Every row belongs to one group in each of 4 separate groupings. Each group adds its own fixed numbers to the row, and there is some noise. The rows also spread widely along 14 directions, which tell nothing about the answers.
In the rows, zero is written as 128.
Known rows, each followed by its group in each grouping:
[ 93 106 117 161 106 120 104  66  99 141 124 119 120 132 148 115  89  67
 137 135 136 140 142 151 197 159 123 110 137 137 189 149  72 126 146 139
 145 153  98  88 114 135 177] => S K_904 (0) gefit
[124 160 116 140 131 121 139 109 125 109 124 105 119 125 119 127 174 151
  75 130 136 127 132  94 116 122 169 121 102 129  96 128 131 149 128 152
 138 133 137 126 108 118 166] => R K_32 (1) kek
[193 128 165 117  92 188 109 139 156 105 119 155  94 110 152 139 141 151
 210 115 136  80 149  89 177 172  74 104 119 125 122 106  98  42  76  88
  91 162 139 158 118 144 109] => R K_58 (0) kek
[127 142  95  90 134 119 123 136 113  83  76  63 133 158 142 155 162 136
 133  56 114 110 132 122 128 123 119 159 146 115 117  67 124  68 139 116
 133  82 166 119 172 153 100] => N K_904 (1) beb
[105 154  65 105 139  94 159 127  88  89  75  83 134 184 108 129 140 151
 110  56 185 118 145  60 140 137 140 125 109 146 141  38 148  93 128 116
 123  62 165 100 126 172  98] => V K_58 (2) Valim
[177 197  93 118 182 127 162 127 157  70 112 114 142 179 149 124 129 149
 173 107 148  88 124 101 140  83 133 172 141  82 148 118 112  94 113 138
 139 113 150 191 163 147 141] => S K_772 (2) gefit
[141 119 124 137  90 132  91  89 112 145 132  98  92 136 159 147 108 117
 114  93 101 143 136 115 125 125 152 107 154 107 104 143 101  91 157 135
 139 134 163 129 131 127 139] => P K_772 (1) zezi
[160 148 105 144 194 125 123 133 108  82 143 134 143 112 185 103  85 140
 183  84 124 105 147 128 130 122  98 128 143 130 165 149 103 121 131 136
 107 169 117 142 154 182  94] => T K_32 (2) beb
[143 134  98 147 163 145 108  94  97 104 142 110 115 125 148 108  91 130
 110  95 128 140 135 135 131 111 153 124 139 132 124 158 102 129 133 175
 147 168 131 141 123 148 135] => T K_772 (2) Valim
[124 144  99 122 139 111 136 119 130 139 122 126 129 145 152 147  94  83
 141 116 123 122 150 133 134 136 135 158 158  99 123 125 133 116 157 144
 123  74 116 108 142 111 135] => V K_904 (2) Lameg
[141 163 115 123 161 116 122  96 111 103 129 134 146 124 115  92 110 117
 132 164 155 114 144 127 143 106 125 108 135 146 140 158 126 138 115 131
 134 143 115 116 121 134 132] => N K_904 (2) Lameg
[130 151 148 140 127 137 130 111 127 123 140 100 127 120 145 117 142 141
 136 122 122 143 150 124 131 106 116 105 119 111 136 154 130 124 135 125
 134 148 137 139 153 124 162] => P K_904 (0) zezi
[132 128  86 162 114 107 119  91  85 136 136 158 105 144 157 118  83 125
 128  83 147 128 144  60 157 162 132  71 126 158 177  97 111 122 134 150
 104 153 138 112 108 181 100] => V K_904 (0) Valim
[117 147 129 137 147 120 150 140 151 131 142 133 126 153 129 130 135 143
 107 138 140 137 119 104 112 124 154 149 108  92 134 125 133 161 130 141
 126 106 137 149 138 122 149] => V K_772 (2) gefit
[137 185  74 101 187 119 128 152 128  59  99 116 158 152 128 126 128 100
 122 120 131  94 117 153 123 107 155 207 152 134 102 108 115 119 132 161
 131  98 109 106 140 143 126] => V K_32 (0) gefit
[113 103 138 134 136 154 161 147 131 156 134 121 136 133 130 117 106 141
 144 110 173 157 162 148 136 124  96 133 102 111 148 146 155 132 113 150
 115 128 116 155 133 117 130] => S K_772 (0) Lameg
[153 161  69 154 164  84 156 110 100 116 142 166 139 131 150 118 113 124
 125 120 131 114 125 106 126 107 139 112 130 160 154 135 137 159 136 161
 116 160  98 144 125 179  93] => N K_904 (2) beb
[181 173  99 128 141 136 118  53 108  91 107 120 126 153 134 103 105 113
 165 132 147 100 148 126 191  91 127 104 156 140 147 174  96  66 110 133
 153 171 141 162 124 155 151] => P K_32 (2) beb
[165 141 101  86 112 132 135 122 122 129  94 124 132 152 101 139 129 135
 128 115 138 118 129 160 140  89 122 137 152 157  89 126 165  69 108 125
 134 114 143 151 132 142  78] => R K_32 (0) beb
[114 158 119 135 127 103  88 116 100 133 133 109 126 146 161 137 117 104
 103 105  95 131 128 125 118 133 153 124 143 117 145 112 124 131 157 134
 122 110 136 103 161 145 123] => V K_772 (0) gefit
[ 95  77 182  99 132 170  72 196 115  78 112  63 124  66 146 145 166 173
 110  75 111 133 147 122  78 190  97 137 104 126  79  74 117 120 127  82
 104  98 171  45 137 124  91] => S K_58 (2) beb
[117 113 133 147  81  93 173  95 134 198 137 129 119 145 117 127 133 131
 115 145 140 159 127 137 146  94 124 101 113 125 159 163 149 142 142 112
 140 137 126 162 128 120 148] => R K_772 (1) gefit
[104 116 155 120 160 140  99 181 124 100 134 121 135 107 145 117 126 164
 120 107 143 133 149 103  92 168 102 126 105 112 130  95 129 158 126 117
 104 110 151  81 137 129 109] => S K_32 (1) Valim
[118 128 130 144 133 146 115 102 100 140 139 103 118 121 140 103  82 138
 121 105 178 159 196 120 128 120 107  92 113 119 116 156 162 123 114 145
 124 121 138 105 118 110 137] => S K_772 (1) zezi
[149 118 132 102 143 147 132 157 160 120 132 135 120 132 121 121 107 166
 129 126 160 127 125 114  98 118 124 145 129 111  98 125 134 130 113 126
 120 117 166 152 119 133 100] => P K_772 (1) kek
[129 138 155  85  98 163  48 110  90 104  95  76 124 126 120 121 121 118
 132 114 139 120 159 154 157 142  97 101 136 149 106  99 137  53  98  84
 128 104 158  78 142 133 104] => R K_772 (0) gefit
[111 140 142 160 157  97 159 150 169 154 183 176 135 120 160 115  97 151
 128 157 131 136 134  91  93 133 129 131 113  88 157 134 141 201 147 134
  97 113 116 141 139 118 146] => T K_58 (0) gefit
[161 123  92 154 112 141 147  90 116 133 141 151  99 111 130 130 115 142
 100 123 157 131 151  75 124 128 147  85 119 157  85 136 138 121 108 180
 117 152 131 140  74 131 116] => N K_904 (2) Lameg
[110 148 160 124 161 121 129 131 142 125 137 111 142 158 125  94 118 182
 129 125 154 141 129  82 124 123 130 107 113  89 181 122 119 149 123 104
 126 131 176 151 158 139 133] => V K_58 (0) Lameg
[158 127 152  84 111 175  77 156 135 112 115 115 125  88 116 144 150  97
 114 169  99 116 123 213 114 103 112 166 142 148  40 162 148  98 113 129
 135 135 109 113 121  95 121] => P K_772 (1) gefit
[ 87  88 175 112 128 150 170 151 179 119 113  74 131 110  88 132 210 172
  73 154 117 167 116 165  98 105 145 187 101  85  85 168 110 168 134 128
 166 124 154 136 137  73 202] => N K_32 (1) beb
[123 111 169 117 132 158  87 181 130 138 146 154 134 121 117 125 135 142
 129 148 122 137 100 162 131 152  92 116  99 152 139 112 150 136  95 116
 105 162 105 149 137 151  76] => T K_58 (0) gefit
[104 117 154 102 177 158  65 174 108  86 134  93 146  95 131 105 115 134
 116 109 120 135 124 184 101 147 114 154 128 137 118 122 117 148 126 122
 119 139 124  90 147 150  91] => T K_772 (0) kek
[ 97 153 101 135 158  99 112  98  87 130 124  83 144 174 126 113 107 149
  68  90 142 155 128 102 109 114 174 100 130 123 155 109 136 146 144 161
 146 115 170 126 142 151 115] => S K_32 (0) Lameg
[123 108 125 106 131 134 118 185 116 113 117 115 136  93 135 152 164 125
 106 110 102 129 124 168  92 133 113 159 115 154  80 117 152 133 140 136
 111 126 113 104 131 134  94] => P K_32 (1) beb
[127 136 105 113 147 160 119 128 122  96 113 126 129 142 110 107  97 137
 125 123 194 127 151 117 149 134 117 134 118 149 111 106 141 104  87 150
 123 116 138 110 107 140 110] => V K_904 (0) gefit
[176 186 128  97 153 133 156 192 170  65 113  98 143 107 162 166 207 134
 157 113  71  75 111 143  84  94 125 211 134  93  74 108 128 105 141 111
 116  96 119 145 178 116 139] => R K_772 (2) gefit
[120 182 141 152 147  85 162 100 127 142 149 141 133 168 146  96 116 186
 143 121 166 133 168  22 124 127 122  60 103  81 209 116 152 156 133  97
 110 102 182 145 162 141 148] => V K_32 (2) Valim

New rows, each followed by its group in each grouping:
[116  74 145 130  85 144 130 140 148 151 129 125  97 130 125 161 149 137
 107 118 116 147 108 120 117 158 139 135 116 113 106 110 102 122 132 120
 128 119 150 136 121 123 126] => N K_772 (2) gefit
[112  98  71 118 115 152 120 135  97 102  90 103 109 110 142 166 129  53
 119  81 117 123 146 173 155 170 135 189 142 152  75 105 106  91 149 174
 130  97  81  63 103 122 140] => V K_904 (2) Valim
[ 74 124 112  96 149  62 159 156 133 128  96  99 168 151 122 138 138 103
 125 126 122 128 123 169 115 119 122 191 145 102 163 113 130 162 181  92
 135  60 121  83 165 125 136] => S K_32 (1) beb
[124 144 122 123 110 124 105  82 116 156 120 139 121 165 106 126 109 100
 103 158 131 138 138 144 161 124 148 109 145 123 138 147 137 121 128 147
 151 119 131 123 124 109 154] => S K_32 (0) Valim
[116 130 129 119  82  99 140 109 127 137 107 107 119 124 123 146 153 108
 117 127 108 128 142 120 124 130 143 131 147 122 113 134 112 110 164  93
 131 100 143  82 129 114 157] => V K_32 (0) zezi
[122 134  91 140 119 112 168 133 113 140 122 128 126 154 155 142 120 102
 166  79 139 131 156 129 151 133 107 144 124 115 156 112 130 103 142 142
 106 113  92 140 151 151 128] => N K_772 (0) zezi
[163 132 111 143 134 139 158 145 139 128 147 147 123  90 167 136 124 108
 152 120 115 116 145 155 115 112 119 155 132 131 104 168 129 134 141 165
 107 161  86 148 122 133 136] => P K_772 (0) kek
[124 133  98 125 103  90 161 152 105 170 124 155 146 133 116 145 141 105
 110 135 133 131 125 162 118 105 111 124 113 175 137 117 198 145 136 131
 106 112  84 126 124 148  79] => S K_772 (0) gefit
[ 90 141 105 111 133  76 171 155 140 133 113  66 145 143 132 153 169 152
  79  89 111 146 112 124  75  94 149 170 124 103 108  86 160 154 176 117
 140  54 159 115 169 119 126] => R K_904 (1) gefit
[107 135 133 122 116 125 153 137 144 133 116 166 129 159  94 123 153 120
 137 166 160 122 125 113 177 155 115 132  93 124 166 104 125 140 105 122
 118 122  97 139 122 127 160] => N K_58 (0) Valim
[120 108 142 113 103 140 122 165 119 124 116 108 119  80 137 144 161 139
 118 104 130 129 160 126 100 157  93 120 107 152  86 105 167 122 128 108
  97 110 130  78 117 124  94] => V K_904 (1) kek
[129 131 101 131 112 104 140 106 113 137 115 106 123 134 146 143 121 121
 121  89 123 124 142 119 128 127 141 120 144 131 132 116 128 111 153 132
 127 115 137 115 127 142 114] => S K_58 (0) kek
[105 106 140 125 125 103 133 179 138 138 142 160 133 112 127 139 127 135
 113 149 140 125 122 106  86 160 119 133 105 129 128  92 146 180 137 100
  94  90 126  86 116 132  97] => S K_772 (2) gefit
[143 153 127 130 165 129 136 183 141  81 138 120 138  85 159 140 184 141
 125 109  83 106 103 139  90 131 135 171 112 133 110 116 108 163 143 141
 111 159 101 127 146 149 120] => R K_904 (0) kek
[166 146 113 114 123 133 134 113 127 126 112 151 130 138  98 121 138 115
 132 163 149 108 117 162 159  98 124 128 129 158 127 165 141 117 103 138
 139 171 103 162  99 140 117] => S K_772 (1) kek
[124 138 122 122  88 112 146 122 124 119 102 129 121 114 132 154 175 100
 145 130 129  98 166 101 141 168 112 120 119 132 115  98 132 101 135  98
 101  86 108  82 118 119 149] => N K_32 (2) kek
[122  99 140 153 112 170 104 162  98  96 117 102 117 103 155 144 186 127
 129  83 106 125 108 144 155 173 108 130  82 158 149 102  83 110 114 142
 113 196 100 132 124 170 125] => S K_772 (0) gefit
[ 99 133 129 151 164 109 157 128 124 143 147  80 140 129 162 129 117 127
 120  92 109 164 148 154 101 103 139 151 131  77 138 166 130 163 173 146
 148 112 118 128 167 109 162] => S K_58 (2) zezi
[119 155  99 152 161  99 185 139 130  94 122 114 149 145 170 113 132 154
 173  79 165 113 147  76 142 127  96 131 102 115 205  87 114 132 136 122
 107 121 132 139 157 172 135] => S K_904 (0) gefit
[123 120 101 166 161 124 128 119 103  99 150 136 127  95 161  98  93 125
 125 108 144 123 140 106 128 141 137 122 116 149 153 144  85 162 139 166
 104 182 101 113  99 162 141] => T K_772 (0) Lameg
[140 156 122 150 118 117 128 137 117 119 140 128 122 104 148 142 168 152
  84 120 106 119 129  90  92 126 147 101 102 152 105 106 154 148 130 147
 109 140 129 120 116 134 117] => S K_58 (0) gefit
[111 118 128 131 156 126 162 140 157 116 130 106 144 142 133 116 122 153
 133 115 146 144 113 139 126 107 124 161 125 102 161 135 103 148 135 135
 147 133 146 151 150 137 141] => S K_904 (0) gefit
[120 130  96 124 138 116 120 103 124  86 117 114 115 102  91 126 146 130
  38 161 135 124 112 111 104 120 211 157 128 156  42 138  98 171 139 159
 155 124 133  72  64 107 166] => R K_58 (2) beb
[122 152 176 112 168 140  42 106  86 120 132  85 151 125 129  87 121 139
 112 137  92 154 119 200 140  95 112  95 143 135 165 187 130 138 124 109
 161 190 147 128 182 148 101] => V K_904 (1) beb
[138 131 102 138 116 119 154 153 121 113 122 135 129 122 115 142 179 148
  83 125 130 121  97 117 107 114 149 134  95 170 111 107 139 149 121 151
 120 157 117 141  99 156 108] => S K_772 (0) gefit
[142 105 169  86  81 186  72 120 123 117  97  80 110 102 104 145 162 130
 119 121 102 128 138 182 139 140 107 118 145 147  69 136 129  54 107  98
 138 135 155 111 126 113 113] => T K_32 (0) kek
[145 115 183 111 177 174 120 155 189 111 151 125 130 109 119 109 122 157
 136 165 113 137 102 179 108 111 140 182 145  78 104 202  85 158 122 128
 159 166 140 163 141  99 150] => V K_58 (2) kek
[136 118 149 138 119 167 127 137 144 129 146 144 108 134 126 124 128 159
 134 126 156 147 133  97 142 146 111 105  97 119 128 123 124 123  98 141
 119 157 141 161 117 134 132] => P K_904 (0) zezi
[165 172 126 125 110 141 117  55 125 113 106  89 114 156 128 121 134 122
 141 131 125 113 142 122 175  92 141 110 153 116 125 163 107  58 117 117
 163 139 157 153 136 123 164] => V K_58 (2) gefit
[121 158 103 126 139 111 145 120 100 126 115 101 135 145 132 114 127 150
 116  89 169 131 166 100 127 115 122 102 109 142 131 113 178 119 123 133
 116 108 138 123 129 145 104] => V K_58 (1) kek
[ 98 135 135 107 153 110 130 118 125 133 119  99 148 147 104 115 123 131
 104 141 135 152 130 163 125 102 134 142 137 114 139 150 149 152 141 113
 154 100 145 116 156 120 131] => V K_904 (2) beb
[118 142 118 133 147 168  75 127  95 129 138 129 124 148  83 120 137 132
  27 160 144 164  97 169 121 112 180 123  96 167  80 137 169 162  83 211
 153 163 109 149  95 126 114] => S K_772 (0) gefit
[139 111 115 136 133 122 141 102 136 158 144 143 123 123 164 117  40  88
 177 125 145 131 169 157 150 120 106 142 170 108 135 179 118 110 148 127
 126 107 113 112 132 115 129] => V K_58 (2) gefit
[126 103  99 165 136  89 163 141 112 129 150 139 132 104 183 117  89 153
 150  70 143 130 136  82 107 140 103 100 123 151 182 106 109 152 154 124
  96 150 139 111 126 189  77] => S K_904 (0) gefit
[158 146 126 111 164 133 180 195 171  94 120 111 141 121 185 158 145 116
 215  79  90  98 136 160 107 114  93 226 151  58 125 137 100 100 161 107
 108  99 107 151 192 127 139] => V K_772 (2) zezi
[131 130 115 107 138 149 132 148 127 102 108 129 132 134 125 123 111 145
 145 103 186 111 170 103 130 157 101 129 118 136 114  87 149  97  98 125
 100  91 143 102 113 138  97] => S K_32 (0) kek
[120 100 108 137 101 132  94 123  84 151 129 128 116 146 153 131  87 107
 138  81 140 142 129 133 158 155 107  94 124 159 164  97 123  96 127 135
 110 144 125 130 130 183  78] => P K_772 (0) gefit
[111 127 134 118  89  89 152 128 137 158 110 156 135 129 114 151 160  79
 153 171 127 108 134 144 160 159  99 128 121 134 165 117 145 138 148  80
 114  94  85  97 123 121 138] => S K_904 (2) kek
[132 170 120  86 144 134 115 159 126 108 105 114 143 167  98 131 144 159
 101 122 154 119 123 117 114 110 131 136 117 140  99  75 184 105  97 122
 120  84 156 132 143 141  77] => V K_58 (0) gefit
[128 123  97 120 134 140 173 141 131 103  99  91 122 137 154 150 126 131
 157  60 155 121 178 106 128 142 109 165 130  96 110  96 130  83 138 138
 121  66 144 112 139 115 145] => S K_32 (2) Valim
[182 106 120 125  65 156 103 120  97 173 120 169  94 129 146 175 129  89
 163 109  95 115 140 163 167 149  91  94 139 160 109 130 161  51 104 135
  99 153  93 164 126 151  60] => N K_772 (2) beb
[149 133 157 104 123  91 185 142 182 170 133 186 147 167  90 113 126 178
 157 186 155 123  99 119 128  83 105 124 129 104 190 151 152 158 118  70
 125 132 160 198 150 142 101] => S K_772 (0) beb
[140 158  45 165 154 114 183 111  86  89 122 137 124 139 151 108 101 118
 148  77 202 115 181  70 153 130 128 123  99 159 138 116 133 118 117 170
  97 133  90 117  88 171 133] => V K_772 (2) zezi
[117  45 102 151 131 127 224 146 158 153 142 129 119 102 126 130 120 155
 115  94 157 166 125 145  97 117 137 165 120 132 107 171  99 165 150 162
 137 151 119 153  94 135 125] => N K_32 (2) kek
[126 120 149 123 115 158 120 190 127 116 123 137 126 106 142 156 169 127
 153 110 119 122 142 135 128 173  80 136  94 134 118  88 151 114 109 123
  90 126  95 113 139 132 103] => S K_904 (0) zezi
[104 125 110 126 115 113 130 141 120 157 123 144 139 126 151 149  96  47
 154 138 126 123 161 188 149 146  99 168 140 121 137 128 150 127 151 136
 106  77  63  83 140 108 140] => S K_772 (0) gefit
[124 128 148 145 118 141 125 135 126 126 140 129 118 101 152 133 159 138
 121 123 107 133 150 122 119 142 119 120 104 116 127 135 128 141 125 137
 108 146 120 125 141 127 145] => N K_772 (0) beb
[123 163 141 148 120 111 109 104 119 133 147 145 123 117 135 126 147 111
 102 173 113 122 142 108 129 138 143  94 112 128 124 136 141 156 129 129
 120 126 105 105 124 111 158] => N K_58 (2) gefit
[111 145 135 138 151 140 105 139 127 107 125 138 139 149 134 120 142 108
 141 151 144 121 118 140 177 157 105 136  94 125 176 114 114 141 104 140
 128 147  90 135 135 136 151] => S K_904 (1) gefit
[111 140 113 132 150 107 127 122 130 128 135 118 138 154 142 120  98 117
 129 117 127 132 121 139 138 121 132 144 139 115 158 121 117 132 144 134
 130 117 121 135 150 144 131] => T K_58 (0) gefit
